The same things were measured in two ways. Each way mixes the same 11 hidden numbers, adds some noise and spreads widely along 7 directions of its own, which tell nothing about the thing.
Some things both ways: the first way, then the second way.
[  8   6 -10  -1   1   0   4  14   8 -10   7  -5  -7  10   2  10  -9  -2]
[  1  -9 -16  -5   8  11  -4  18  15 -16   3   5   6  -6 -20  -6  -7   3
   1  -5  -2]

[ -3  16  19   1  -5   5 -17  -3   8  -4   9 -10   7  15  17  12   5  -7]
[  2   0  -2 -18   3  -5  -9  -7 -12  -5   0 -12 -11  -3   3  -7  18   8
  11  20  -9]

[ -8 -15  10  -3  10   3   4  -1 -15  -2 -10   1   6  -6 -10 -10  -6 -13]
[  3  -9 -12  -5  -6  -2   8  -6  -6  -7   6 -15   2  -3   2   5  10   1
   1   3  -3]

[ -3 -12 -18  12  -9 -23  -8 -14   9  43 -13  23   4  -8 -19 -10  30   7]
[-10  19  17   2  -1  -1  -1  -2 -10  27   9   4  18  22  12   6  -4  -2
   2   8  -3]

[ 1 -1 -7 -6 -3  2  9  9  1 -5 -6  3  3  7 13  9  3  7]
[ -2 -12 -19  23  15  13  -5  10 -20 -12  11  -3  -5 -13   1 -10  -9  -3
 -13   3   6]

[ -3  18  18   6 -11   7 -12 -15  -4  -8   5  13   7   7  10   5  17  -7]
[-19 -13  -1  -9  -4   3   3   5   2   5   0   0  10   1  -9 -12   7  -4
  -5  -7  -7]

[ 13  16 -15   1  10  -3  -1  12  -7  -8  12  -2 -13   1 -18   4   0 -17]
[ 11 -19  -7 -20 -19  -3 -18 -13  12  -8 -10 -18  -7 -12  -1  12   6  14
 -14  -6  -1]

[ -3  10 -24  -1   7  17  -7   3  -6   6  -4 -10 -10   6 -27 -16   3  18]
[  1  -1   8 -12 -13   3  32  -8 -22  -5 -16   2   3  -2   3   6 -10  -5
  27   3   1]

[-11 -12   2  -9  10  -4   7  11  -9   0  -6  -8  12  -6   2   2  -3  -8]
[ -3  14  16  -6 -10   6   8  -9   1  -1  -5   7  -2 -10  -4  -8   0   2
   8   6  -8]

[ 15 -23  -9   3 -13  12   4   7   6 -13 -18  17  -2  18   3   2 -21 -17]
[  4  10   7   3   9  -4  -5   7  20  10   4   8 -10  -2  -7  -3  -2   0
 -10  -8   2]

[ -7  19  18  10  -7  -3  -5   0   0   4   7  -2  -7   3   8 -11  17   3]
[  3 -12  -8  16   1   6  -3   4 -41 -24   3   1  -4  -4   0  -9 -23  -7
   2  11   5]

[ 10 -36  -7 -24   4  25  16   6 -24 -10 -28 -18   1  -2 -19 -19 -19  15]
[  8   7  10  -4  -5  -9 -28  -7  11 -11 -12  -4  -7  -2   2  -2   2   6
  10   5 -12]

[  5  15  21  12 -18 -12  -1  -9   4  -1  18  -1 -10   3  15   0   6 -11]
[ -5  -2  -7  -8  -1   6  -2   1   5   4  11  -3  15   4   0   8   1   4
 -10  -4   9]

[-3  1  2  3 -4 -9  2 -4  1 12 -7 -1 22 -3  9 13 33 17]
[-11 -12   4  -9  18   2   1  -7  17  32  11 -12  -4   6  -4  -4  24   5
 -27  -1   1]

[  5  -6   7  11 -10  -4   2  -9   6   2  -3  10  -5  -1   5  -4  -6   3]
[  1  -4   9   6   4  -3  -8  -9 -15  -6 -11   5  -4   2  14   2  -9 -11
   9  -3   7]

[-15   4   8  -9  20 -10 -11   5   2  -3  11  -7   4  -3   2  21 -10  -7]
[ -1  -1  -6  -6   4  -5  -8   4   6 -10 -11 -13 -10  -3  -5  -7  13   7
  15   5 -15]

[ 10  -4  12 -17  -6  14  16  -1 -16 -11  -2 -20  -5   3   2 -15  -3  16]
[  3  -2  18 -24 -10   4   0  -9  17 -19 -22   6  -7 -17  -4   5  18   2
  15  -6   6]

[-13  -9 -10 -13  19 -20  17  13  -6  20  -1 -24  10 -16  -3   8  25  32]
[ -8   5  13   0   8   5  -5   8  22  19   7   2  11   1  -5 -11  10  -2
  -3   4 -20]

[-11  -5  15   3   4 -19  -2   1   5  16   9   8  12   3  -1   3  -2  -1]
[ -1 -13 -24   4  18  -9  14   6   2  -9  -2  -5  -6 -12  -3 -15  18   1
   2  -5   3]

[-12 -10   8  -2  -1   1  32  -5 -18 -21  -7 -22 -11   0  18 -12 -30   5]
[ -7  -9 -12   1  13  13  -7   9  -6 -11   7  -4   2   0   7  -2  -6  -9
  12  -2   1]

[ 10 -16   6  13 -15  14  -3  18  15 -17  -8   3 -10  16   1  -5 -21  -6]
[  8  -4  -5 -21 -22  14  -2  -8  -8 -27   2 -16  10   2  10  21  -6   6
  17  10   4]

[ -3 -18  20  11   0 -15  10  -5  -4  -1  -6  14   4   0   2  -8 -17 -21]
[  1 -17  -7  -6  -1  -4  -3 -14  -1   0   6 -11   1  -5  15   4  14   1
 -10  -3   7]

[-12  -4   5 -14   5  17  16  -7 -28 -11  -7 -22 -10  -7  -2 -24 -14  11]
[ -4  -2  11 -10   1   6   5   5  22   7  -5   9   6   5  -1  -7   1  -4
  -1  -8  -2]

[  1   4 -15  -5  -8   3   5 -38 -24  24 -25  19   7  -4 -12 -30  20   6]
[-13  -6   4  -1  12   6  16 -25 -23  28  19  -3   9   9  17   7   6  -8
 -10   3  14]

[ -4   4   4   9  -3  -6   3  15   8  11  17 -17  -3   1   3   4  17  24]
[  3 -12   9 -11 -12   9  11   8  14  -3 -17   7   3 -18  12  -9   2  -7
   1  -6  -7]

[  2  -5   3  -4  -3  16 -11  -3  -4 -10  -4   7   6  -6   4  10   2  -5]
[  1   7  -1  22  10  -6  10  -4  -4   8   0  -6  -7  -2  -4 -12  -2 -12
   7   4 -23]

[ -7  -3 -18 -18  23   0  -7   3  -6  14  -5  -6   9  -9 -10  15  14   8]
[  7  -8   8 -18  -6   1 -17  -2  14   4 -15 -13 -14  -5  12   8  15  13
 -17  -1   6]

[  2  21 -12  -7   6   0 -18  14  14  -2  10   6  -9  22   4  23  -3   2]
[  2 -12  -9 -12   0  14 -16  13   6 -40 -18  -8 -25 -22  -6 -14  -4   2
  23   1 -10]

[ 2  2  2 -9 -7 -4 19 -1 -9  1  0 -8 -6  0 15 -4 10 14]
[ -5  17  10  20  15 -12 -12  -7 -18  16  12  -1  -8   4   8  -3   9  -6
  -4  10  -2]

[  7   8   3 -14   3  -5   6   5  -7   2   5 -12   1   3   0   0   5  12]
[  0 -11  -4  -8   8   9  -6  -3  24  -7   0  -2   0 -12 -11  -9   7   7
  -7  -2  -2]

[  5   5  23 -10  -6  16  -9 -21 -14 -11  -8   4  11  18   5  -4  -1  -9]
[-13  -7   3 -20  -3   1   7  -3  13   3   3   3   4  -7  -8  -7  14  -2
   7  -9  -4]

Other things, the second way, with their names:
K_298: [  7 -16  -8   8  10  -3  25  -7  13  19  -8  -4   4  -6   2  -6   2 -10
  -8  -9  -9]
K_28: [ -4  -7 -24  11   2 -12  20   0  18  -4   9 -15   5  -1 -15  -8  18 -10
   6 -10 -23]
K_265: [  2 -13 -11  -1   9  -6  -1   3  12  -5 -18  -7 -17  -3  -4  -9  -1   2
   0 -13  -4]
K_750: [  7 -13   2  -4   8  11  15  13  18   1   0  15   4 -14 -10  -6   1  -1
 -19  -7  12]
K_35: [ -8  27  18   1  -2 -21   3 -12  -7   8   2  16   7   9  -4  -3   2 -10
  25  -2  -5]
K_427: [  0   7 -20   7  -8  -9 -14   0 -32  -3  18  -7  11  11  11   9 -15   4
  -6   6   8]
K_974: [ -7  12   6   3   6  -8  -9   4  10  -1  -4  10  -1  11  -5  -4  -8  -7
  12 -14  -2]
K_599: [ -5  25  14 -16 -29 -11  20 -12 -12  11   2   4  14   9  -1  21   0   3
  12  -5   6]
K_85: [  3  -2   1  -3 -13   8   3 -14 -19  -9  -1  -6   2  -5  11  18  -2   2
  -2   2  13]
K_408: [  5   8   4  15   3  -3   9  -9  -9 -11  -7  16  -5 -11 -16  -6 -13  -7
   5  -4   3]
K_7: [ -2  14  20  -3 -13  -6   7 -19  -1   2 -11   8  -3   2   0  10  -1  -6
   8 -10   8]
K_591: [  5 -19  -7 -14 -16   2 -25 -10  -8 -23  -3 -16  -1  -8   9   5   2   5
  -2   5  -1]
K_963: [  4   0  -6  -1  -5  -2  -2   2 -24  -1  -6 -11 -21 -11   4   6  -1   4
  -3   3   0]
K_76: [  5 -29  -7 -11   8  -8  -9  -1 -18  -5 -11 -11  -8  -2   3  10  10   6
  -7  -2  20]
K_405: [ -1  -3  -9  14   0  -7   4  -5 -25   2   6 -17  -5  -6   0  -6   2  -8
  14  10 -20]
K_919: [ -6   8 -14   7  -4  13  13  14   9 -13  16   4   9 -18 -21  -9  -8  -1
   8  -2 -13]
K_169: [  2   4  10 -17  -7  -9  -6  -1  32  16  -1   2  -1  11  -3  -1   4   6
 -19 -10  -2]
K_391: [  1   9   6   7 -11 -14  -3 -11 -11  20  -3 -13  12  16  22  15   9   3
  -7   3  -2]
K_104: [ -2   2   1  11 -10   7  -1  13   2  -4   3  17  21  -1  -8  -5 -27  -6
  -1 -11  -4]
K_523: [  0   1 -15   1   0   3  18  -7  -9  -3  -2  -8  -4  -8  11  -3   4   8
  -5   1   7]
K_658: [  7 -15 -14   0   2   9 -10  13  -4 -33 -14  -8 -19 -27 -10 -13  -1   4
   8   4  -9]
K_346: [  1  -4   3  11   3  -9 -13 -15  -9 -11  -5  -4  -5 -11  -2 -11  11  -4
   8   8 -15]
K_893: [  3 -14 -10  -7  10  -4 -15   5 -17  -6   5   2   9  12 -10   5  -8   6
  -8   3  15]
K_625: [  9  -4 -15  30  21  -5  12  -3  -2   6   1  -7 -11 -10  -2  -5   2  -2
 -11  -2  -1]
K_273: [  3   2  -2 -13 -19   3  -4   8  -2 -17  -9  -8  -1 -14   6  -4   5   4
  15  10 -17]
K_851: [  4  10  11  14  -2   5   5  15 -22  -7  -6  33   5  -6 -13  -4 -38  -4
   0  -7  16]
K_318: [  4   1 -15   9  -3   3  -6   4 -17  -1  14 -11   7   3   8   7  -6   9
 -20   9   4]
K_72: [-10   8  -4  -2 -15   0  10   5   3  20  17  -3  26  16 -10   4 -16  -8
  -1  -4 -19]
K_312: [  0  14  17  13  -5 -18  -1 -28 -27   5   1   9   0  -3   7  -6  -3 -14
  13   7  -7]
K_416: [  3   0  -6   7  14   0 -18   7  12   3   0 -10   0  13  -2  -8   1   7
 -11   7 -11]
K_615: [  5   4  -8  26  15  -6  23   2 -33   1   5   6  -8  -5   5  -8  -6 -10
   3   9   4]
K_101: [-14   2  -9  -4   4   8 -27   9  -4   0  18   1   8  11 -15  -4 -26   2
   1  -3  -6]
K_21: [-7 -2 -7 -2  2  5  5  1  3  0  6  5 20 -1  3  5  6 -1  0 -6  9]
K_353: [  3  16  11  21  19  -5   4   0  -1   6 -14  14  -8  -1  -9 -13  -1  -2
   4   4  -5]
K_455: [-13  -1  -3   6   2  10  15  -2 -12  -6   1   5   8  -6  -9 -10  -4  -9
  16   1  -9]
K_170: [ -9  12 -13  17  13  -3 -11  10  -8   4  27   1  13  12  -3   1  -7  -6
   1   0  -1]
K_141: [ -4   0   3   8 -12  -3   0  -7 -42 -11  -7   4   0   0  12   6 -15  -7
   6   0  11]

Some of these things the first way, each followed by its name:
[  0  12  22 -36  23  34 -28 -13 -15 -18  -7 -29  11   9   5  12  -7  -3] | K_851
[ -4   1 -10   3  -2   1  -1   0  -9   5  -5  -5   5   6  -5   5  18  -5] | K_963
[-11   3   8 -37  47  12  -3   6 -20 -21  -1 -19  16 -16   5  22 -23 -17] | K_408
[  5  -6 -10  -3   1 -13  10  28   5   0   2   4   2  12  -1  12   0  -6] | K_919
[ -2  21 -14  -5   1   7  -3   2  -3  -5  15  -6 -21  -8   3   1  -1   3] | K_416
[  5   1   0  -1   7   2 -10 -10   2  12 -14  -2  11   2 -16  -5  16   8] | K_893
[ 14 -24  18   5  -8  -3  -3  -2   4  12 -18  19  27   1  -2  -1  10  -1] | K_312
[-13   5 -13   8  18  -6  -1   7  -1 -16   9  11 -12  -4  -6  12 -35 -28] | K_265
[ 13 -16  11   6 -16  19   4  15   0 -21  -1  22   5   7   1   4  -6  -3] | K_28
[ -2 -25   7   5  -5   8   1   4  -1  -8  -4   1   3 -10  -1   3  -7  -1] | K_391
[-12  12  37 -12   9  -3 -24 -23  -9  -2   4   1  19  -5  14  14   6 -16] | K_455
[  5  20   1 -11  -1  -3 -12 -24 -19  15  -7  -4   2   6  -9  -8  21  -1] | K_101
[ 12  -7 -12 -11  11   8  -1  16   1  10 -12  -1  13   6 -15   5  18  25] | K_591
[ -2  18  18 -10  -4  22   3  -8 -18 -15   6 -23  -7   4  10 -11   7  17] | K_141
[  9  -7 -12 -16   2   7  26  -1 -26  -8 -12   3 -12  -6 -17 -28  -7   5] | K_346
[  6   8 -14  16 -22 -21  11   8   2  18   8   9 -19   6 -13 -17  23   6] | K_658
[  7   1   3  10 -14  19 -14  -6  -9  -2  -5   5   3   1  -8  -5  20  -7] | K_72
[ -9  -4  11   5   3 -10  13   4 -13  -7   3 -17  -2  -6  -2  -3   3  -2] | K_405
